There are 5 ways to turn a row about zero (a turn may also mirror it). The second row of each pair is the first, turned, with some noise. The first 50 pairs use one turn. New pairs use 3 turns, one after the other, and a turn may come again.
In the rows, zero is written as 128.
Some pairs, each with its turns in order after it:
[120  98 127  79 103 154 125 163 115]
[132 107 144 114 153  83 126 142  78]	X

[108 145 188 141 151 103 133 162 132]
[174 116 102 141 106 156 121 166 104]	H

[114 179 149 116 141 136 126 144 185]
[104 135  93 123  67 109 111 141 151]	J

[145 152 140 132 123 126 103 148 116]
[ 91 109 147 139 133 131 132 129 136]	X

[158 128 131 118 135 119 136 140 129]
[133 143 125 128 126 120 108 120 102]	L

[129 129 155 109 159 164 133 173 139]
[151 103 103 167 146 115  99 130  97]	M

[151 113 102 119 142 107 145  43 156]
[202 130 100 144  74 141 149 132 153]	X

[152 148 116 157 145 146 190 139 121]
[132 118  63 106 154 130 114 117 152]	M

[158 107  78 116 106  85 155  86 109]
[ 86 138 149 119 184  73 119 148 129]	H

[146 157 150 126  99 144 159 154 133]
[105 115 132  94 151 108 154 140 155]	X

[169 115 100 118 128 119  95 138  85]
[109 111 145 135 155 179 138 135  89]	J

[151 143 154 137 160  65 116 124 117]
[135 139 106 106 131 120  94 172  79]	H

[139 127 140 126  89 153 103 150 152]
[144 149 110 114 109 130 148 110 170]	H

[139 136 156 119 140 148 164 141 130]
[128  89 123 132 100 131 136 148 141]	H

[122 118 115 117 172 116  87 113 116]
[127 147 151 124 117 123  92 104  84]	H

[131 159 161 121  94 160 150 131 166]
[117 115 127 124 180 132 105 176 121]	M

[ 92 168 168 157  73 130 159 125 137]
[122 154 163  68 162 147 155 105 162]	X

[135 152 122  93 191 106 133 115 171]
[106 157  87 119 129 188  96 117 105]	L

[ 71  95  97 123 167 111 135 138 117]
[126 162 132 149 180 168 167 128 145]	L

[ 82 112  84 155 117  94 123  76 174]
[ 92 128 181  67 123  81 148 104 150]	M

[156 100  85 172 121 114 165 103  90]
[165 154 177 129 182 147 100 142 114]	J

[137 166 190  97 129 143 106 140 129]
[144 113 139 174 135 146  95 182 127]	M

[112  94  43 150 141 128 135 123  88]
[130 185 186 143 167 146 136  99  91]	J

[141 163 109 133 141 111 127 144  88]
[114 102 130 148 144 142  91 139 160]	X

[134 169 127  33 185 104 131  79  98]
[ 87 167 152 101 126 195  63  61 141]	L

[ 81 114 108 130 103  70 108 146 103]
[174 166 145 145 187 126 115 136 113]	H

[117 137 137 103 134 107 142 174 140]
[106 130 120 126 166 135 134 166 114]	X

[136 152 138 132 149 133 137  90 118]
[ 99 100 108 121 129 130 109 122 109]	H

[121 151 152 144 179  49 157 140 105]
[137 183  72  90 154 152 135 174 143]	J

[163 143 106 115 141 148  90 149 142]
[135 158 103  76 107 123 124 135 123]	L

[131  96 152 148 122 110 167 128  93]
[166 128 139 100 175 137 136 131 154]	J

[145 115 124 100 120 137 166  81 121]
[ 97 116  96  97  99 132 145 159 119]	M

[ 76 119 170 143 119 122  98 130 143]
[107 116  98 113 143  71 153 110 143]	J

[117 129 157 127 157  88 116 113 115]
[136 140  82 124 150 124 155 150 126]	J

[119 139 107  98 151 112 101  74  93]
[138 133 147 108 134 175 103  93 174]	L

[ 97 124  80 157  99 118 128  79 109]
[170  93 156 137 119 166 161 124 161]	L

[176  75 141 160 147 118 122  99  79]
[188 111 144 115 185 103  85 117 129]	L

[181 113 141 170 121  97  86  57 158]
[196  77  89 125 116 141  66 146 147]	L

[100 140 137 152  92 100 105 115 135]
[130 130 157 110 129 178 140  98 122]	X

[105 139 106 160 136 156 152 161 114]
[109 142  99 117 165 115  97 101 141]	X

[ 78 150 167  77 118 104 153 115 180]
[140 120  84 201 120 120  85 148 160]	H

[170 113 127 139 152 133 170 108 112]
[106 105  74 117 112 147 128 116 135]	M

[116 138 105 149 112 139 162  87 114]
[129 123 113  75 132 124 154 142 149]	M

[153 145 125 166  96  97  80 132 144]
[174 118  85 128  86 103 126 126 154]	L

[143 181 136  87  73 160 155 107 129]
[156  89 103 143  91 147  70  91 136]	J

[130 114 172  86 103 145 150 134 195]
[ 85 108 139 126 157 121  85 171  74]	M

[ 97 153  76 102  72 143 153 138 152]
[122 183 125  89 166  82 142 159 111]	M

[117  91  93  92 168 143 114 154 124]
[115 149 158 135 107 151 188 114 111]	J

[114 131  99 134  98 129 113 121 122]
[142 106 134 125 142 142 125  96 121]	X

[152 173  95 161 160 186 141 141  77]
[ 95  78 167  74 130 191 143 111 122]	H

New pairs. What belongs after each?
[118 116 125 130 113 152 126 132  91]
[133 142 146 156 143 124 129 157 130]	J M L

[106 112  98  91 178 130 169 133 175]
[105 121 174 136  77  73  95 113 125]	H J M

[123  82 181 179  95 149 131 156  88]
[ 93  86  73 148  93 136 146 176 161]	X L L

[ 87 170 138 101 110 135  71 127 106]
[100 174 146 161  91 149 148 171 121]	X J H

[109 169 143 195 135 163 136  89 135]
[110  67 120 120 117 195 120 102 116]	X J X

[148 188 176 131 128 133 131  84 142]
[ 81 184 168 152 135 129 110 134 108]	X J M

[138  87 118 187 137 115 139  98  86]
[162  80 112 146 124 175 140 174 124]	X M H

[174 148 117 152 114  79 103 132 107]
[119  91 109 102  82 142 117 122 176]	J M X

[174 150 106  81 135 163  82 141 146]
[163 179 131 156  70 145 142 158 125]	J J X

[ 95 157 129 123  99  99 141  99 139]
[168 138 121 133 140  91 123 163 114]	H M J

[ 98 153 179 168 148 117 131  69 160]
[136 205 160 142 109  95 112 158 165]	H H X

[167  86 128 100 137 100 121 131 116]
[123 126 111 133 140  92 143 181 145]	M M X

[119 141 127  87 148 142 141 131  94]
[111 109 124 122 126 176 107 110 122]	X H J

[165 155 178 174  95 101 127 107 149]
[158  87 135 102  82 156 180 131 118]	X J X

[143 101 105 117  81 163 130 156  99]
[105 128 100 109 101 173 140  84 140]	M J H

[132  99 146 134 140 129 118 146 145]
[154 132 126 139 151 148 133 130 116]	M H J

[142 163 151 159 117 104 125 156  96]
[123 144 145  99 147 101 156 174 117]	M H M

[131 174 136  83  65 129 145 132 122]
[157 129 159 104 159  84 154 172 106]	M J M

[ 90 190 156 130 106 102 115 186 117]
[120 147 155  52 107 122 128  72 143]	H X M

[164 131 156 177 187 176 150 119 122]
[100  95 157  72 164 154 112 143  76]	X X L

[113 171 138 167 175  89 137 126 119]
[105 154 108 136 182 165  95 136 157]	M H H

[ 92 130 149 164 154 158  94 114 135]
[176 155 119 149 130 114 175 125 131]	H H J

[144  88 123 119 143 192 140 137  84]
[107 130 156 119  85  89 114 177 158]	M L X

[171 167 110  53 147 120 142 137  95]
[ 91 169  73  66 138 161 122 149 129]	M L M

[110  86 137 179 132  98 117 126 126]
[113 152 162 131 124 113 105  94  88]	L X J

[141 128 205  76  65 141  89 101 149]
[184 166  84  92 148 150 176  82  76]	L J J

[123 152 136  71  93 123 154 106 121]
[ 79  96 145 140 125 128  83 108 134]	L X L

[123 123  91 123 134 104 144  88 116]
[103 146  94 147 124 158 145 115 120]	M H X

[118 153 129 100 117 180  97 161 244]
[133 181 118 182 138 170 235 160 131]	L X J

[103  91 151 127  76 123 120 110 114]
[119 169 167 112 157 149 149 151 108]	L L H

[125 123 159  89 163 139 100 173 145]
[149  91 144 176 162 127 158 130 142]	L H M

[136 144 121 183  84  77 136 126 146]
[152 147 139 144 184 111 134  91  79]	M L X

[125 155 102 145 123 126 129 181 110]
[103 124 152 102 173 131 126 130  96]	H J M

[129 166  80 123 108 131  79 133  89]
[139 127 149 152 120 113  83 149  65]	J M L

[136 168  82 129 146 118 117 166 120]
[122 111  87 134 103 123 110 133  74]	J X H

[113 145 166 157 164 114 100 156 124]
[126 120 116 133 130  64 134 106 160]	L L X

[ 91 148 170  92 107 166 136 147  98]
[147  92 159 155 127 169 114 177 158]	M L X

[159 120 139 104 142 128 147 133 120]
[135 153 159 142 114 134 116 127 140]	M J X

[218 138  88 151  79 146 142 129 102]
[116 121 148 159 141  54 149  90 198]	M H J

[116 201 176 136 155 129 187 165 106]
[186  93 102 111 127  87 161 120 201]	H J J

[ 98 120 136 171 113 146  33 138 134]
[116 101 150 148 140 116 194  94  53]	M M M

[133  48  83  69 122 133  98 122 165]
[ 91  40 154  73 118 157 120 114 149]	M L M

[128 141 179 133 144 119 128 161 138]
[123 155 135 108 117 157 130 174 124]	J J M

[143 113 151 156 113 160 147 105 116]
[119 109 151  92 133 164 111 136 114]	M H M

[116 121 148 141 163  65  98 108 189]
[ 74 147 171  67  97 140 116 111 153]	J J L

[178 150 100 141 120 125 162 142  87]
[142 188 106  98 108 121 130 155 106]	M M J

[193 164 110 139 135 118 110  59 181]
[128 146 134 162  88  89 156 101 217]	J M X

[136 136 164  96 104 121 134 129  73]
[182  86 141 136 145 149 120 142 136]	X X H

[132 140  95 181 114 198 153 130 144]
[ 77 140 167  81 172 143 119 110 151]	J H H

[134 103 131 134 122 121 185  48 120]
[111 124 105 176 189 136 132 162  88]	L J L

[119 130  75 124 151 157 146 158  97]
[175 132 130 145 107 143 139 170 165]	X H M

[103 186 130 152 147 127 112 166  51]
[136 110 113  60  95 108 155  68  84]	L M J

